There are 2 nested groupings, the coarsest first. Each group lies inside one group of the grouping before and may be the whole of it. The rows also spread widely along 4 directions, which tell nothing about the answers.
Known rows, each followed by its group in each grouping:
[-14  18   5   7   9 -19 -19 -11   4  -7 -23 -20  17  13   6   8  20  -6] => bagob bular
[  9   5  -5   9   9   5 -27 -12  -1  -3 -14 -18  18  10  14  10  17  21] => Gon pud
[ 13  -4  27  24  18  -1 -15 -14   5   5   1  -1  19  12  25  -9  -4  28] => mopu buvos
[ -7  13  12  20  23 -13 -27 -24   0   4  -8  -5  -9  15  16 -20  -4  -6] => bagob kifom
[ -4   8  10  16  22  -9 -20 -26  -3   5  -3 -10   3  15   7   0   2  11] => bagob Pibi
[  1   4  14   7   7  -6 -23  -3   6  -6  -6  -9   0   6  18  12   9   4] => mopu ridi
[ -3   8  10   9  23  -2 -19 -12 -10  -3 -18 -11  25  11  12   1  -2  10] => vime botop
[ -7  12  18  15   7  -4 -20 -10   0   3 -18  -6   4   9  25   0   0  -4] => mopu takig
[ 10  -2  10  22  28  -6 -16 -21  -4  12  -8  -2  21  13  16 -10  -6  21] => vime Bezep
[  2   8  14  10   8   0 -24  -6   1   0 -15  -3  10  13  20  -3   6   9] => mopu sugo
[ -7  -4   9   0  -5  -9 -18  -5 -13 -15 -12 -27  12  13  15  42  10   0] => Gon bap
[  9   6   3  20  15  -4 -21 -17  -2  11  -2  -4  21   9  27  -3   4   9] => Gon Dad
[-13  25   6   9  14 -11 -18 -17   6   5 -27 -10  14  12   8  -1   9  -5] => bagob Pibi
[  5 -13  20  19  11 -16 -22 -19 -11  -3  13 -14   9   7  27  24  -7   3] => Gon Dad
[ 15  11  32  23  10 -10 -10  -5  11  17  -9   4  22   1  36 -14  -1   7] => mopu ridi
[  1   1   7  21  24 -14 -18 -29  -3   2   4 -12   8  14   8  -7  10  17] => bagob bular
[  3  -6   7   5   3  -4 -31 -14  -9 -15  -2 -25   9   9  16  29   8  11] => Gon pud
[  6  17  12  21  14   3 -12  -9   8  19 -28  -1  35  11  27 -22  12  13] => mopu takig
[ -2  13   0  20  26  -8 -21 -24   1   8  -6  -7   9  13   8 -20  13  15] => bagob bular
[ 17   3   6  28  20   3 -12 -24  -8  25   2   2  11  12  30 -23  -9  17] => Gon bap
[ -5   6  13  19  18 -19 -16 -23  -1   2  -3 -12  12  10  12  -4   8   4] => bagob bular

New rows, each followed by its group in each grouping:
[ 11  -8  21  16  15   4 -21 -16  -6  -1  -1  -6  16  17  19   3   4  27] => mopu sugo
[  3  -4  14  19  14   3 -18 -16  -2   5  -4  -9  12  13  19  -2   7  19] => mopu takig
[  0  24  16  10   4  -8 -18   5  14   5 -24   1   7   1  30  -7   6 -10] => mopu ridi
[ 13  16   6  18  11  -4 -22 -12   4  14 -15  -3  18   2  30 -14  -2   2] => Gon pud
[ 11  16  14  16  15   5 -19  -6   6  12 -22   3  23  14  24 -22   6  17] => mopu sugo
[  9   6   3  11  17   7 -22  -8   7   5  -5  -6   5  11  15 -10  13  28] => mopu ridi
[ 23 -10  17  22  14  -5 -20 -21  -7   8   3 -11  26   7  26   3   2  26] => Gon pud
[ -4  10  10   6  10  -1 -25  -3  10 -10 -14  -7   5  12  18   5   5  11] => mopu buvos
[ -5   4  12   9  10  -3 -25  -6   3 -11  -3 -10  -3  10  16   8   0  13] => mopu buvos
[  7   3  10   6   9   1 -21  -3   8  -4  -9 -13  13  12  16   8  18  21] => mopu ridi
[ -6  12  16  18  22 -14 -21 -27  -2  12  -4  -2  -1  13  13  -6  -6  -1] => bagob Pibi
[  8   3  11  13  14   7 -25 -12   1   2 -13  -5  15  18  17  -7   9  24] => mopu sugo
[-10   0  11  18  21 -17 -25 -28  -7  -6   9 -14 -12  11   9   5   1   2] => bagob bular
[  1   6  10   9  15   1 -22  -8   6  -6  -8  -7   9  13  14   1   8  22] => mopu buvos
[-16   8  20  11  11 -19 -24 -23  -4  -7  -5 -14  -9  11   9  19  -5 -11] => bagob Pibi
[  5  11   0   9  16  10 -27  -7   6   2 -21  -4  13  20  10  -9  16  24] => mopu sugo
[ -7  11   3  13  18 -14 -21 -21   0  -1  -5 -12   4  12   9  -3  12   4] => bagob bular
[  2  13  15  10   7  -4 -22  -3   7   1 -11  -5   2   7  25   0   8   3] => mopu ridi
[  1   5  13   9  11   2 -27  -7  -2  -5 -14  -7   8  15  17   3   8  13] => mopu sugo
[ 10  12   4  24  29  -3 -16 -16   2  18 -22   3  29  12  19 -24  -1  21] => vime Bezep
[ -2   0  12  16  13   2 -24 -15  -3   3  -6  -8   5  13  19   2   4  14] => mopu takig
[ -4   9  22  25  23 -20 -24 -27  -2   5  -6  -6  -8  11  18 -20 -11 -10] => bagob kifom
[ -6  18  23  18  15 -19 -14 -21   3  10 -16  -3  14   8  20  -3  -5  -8] => bagob Pibi
[ -6  11  17  16   7  -6 -21 -10   1   4 -11  -6  -4   7  26  -2  -7  -8] => mopu takig
[-10  -8   7  11  20 -10 -30 -18 -13 -12   0 -10 -14  14  10  19 -12   6] => vime Bezep
[ 10  19   4  18  21   7 -18  -9  14  12 -18   5  23  12  21 -30   6  25] => mopu buvos
[ -2  14   4  22  24 -11 -17 -24   2  11  -5  -4  10  14  13 -23  11  11] => bagob bular
[  6  11   4  22  20  10 -18 -14   3  17 -13  -1  19  14  18 -22   9  22] => mopu takig
[ -4  16   1  14   8  -2 -20 -11  -6  11 -12  -3  -5  11  28  -6  -8  -6] => Gon bap
[  6   3  16  14  12  -3 -25  -7   3   2   1  -5  -4   7  22   3   3  13] => mopu ridi
[ 13   8   9  16  16   3 -17  -7   9   7  -9  -4  17  10  21 -11  13  25] => mopu ridi
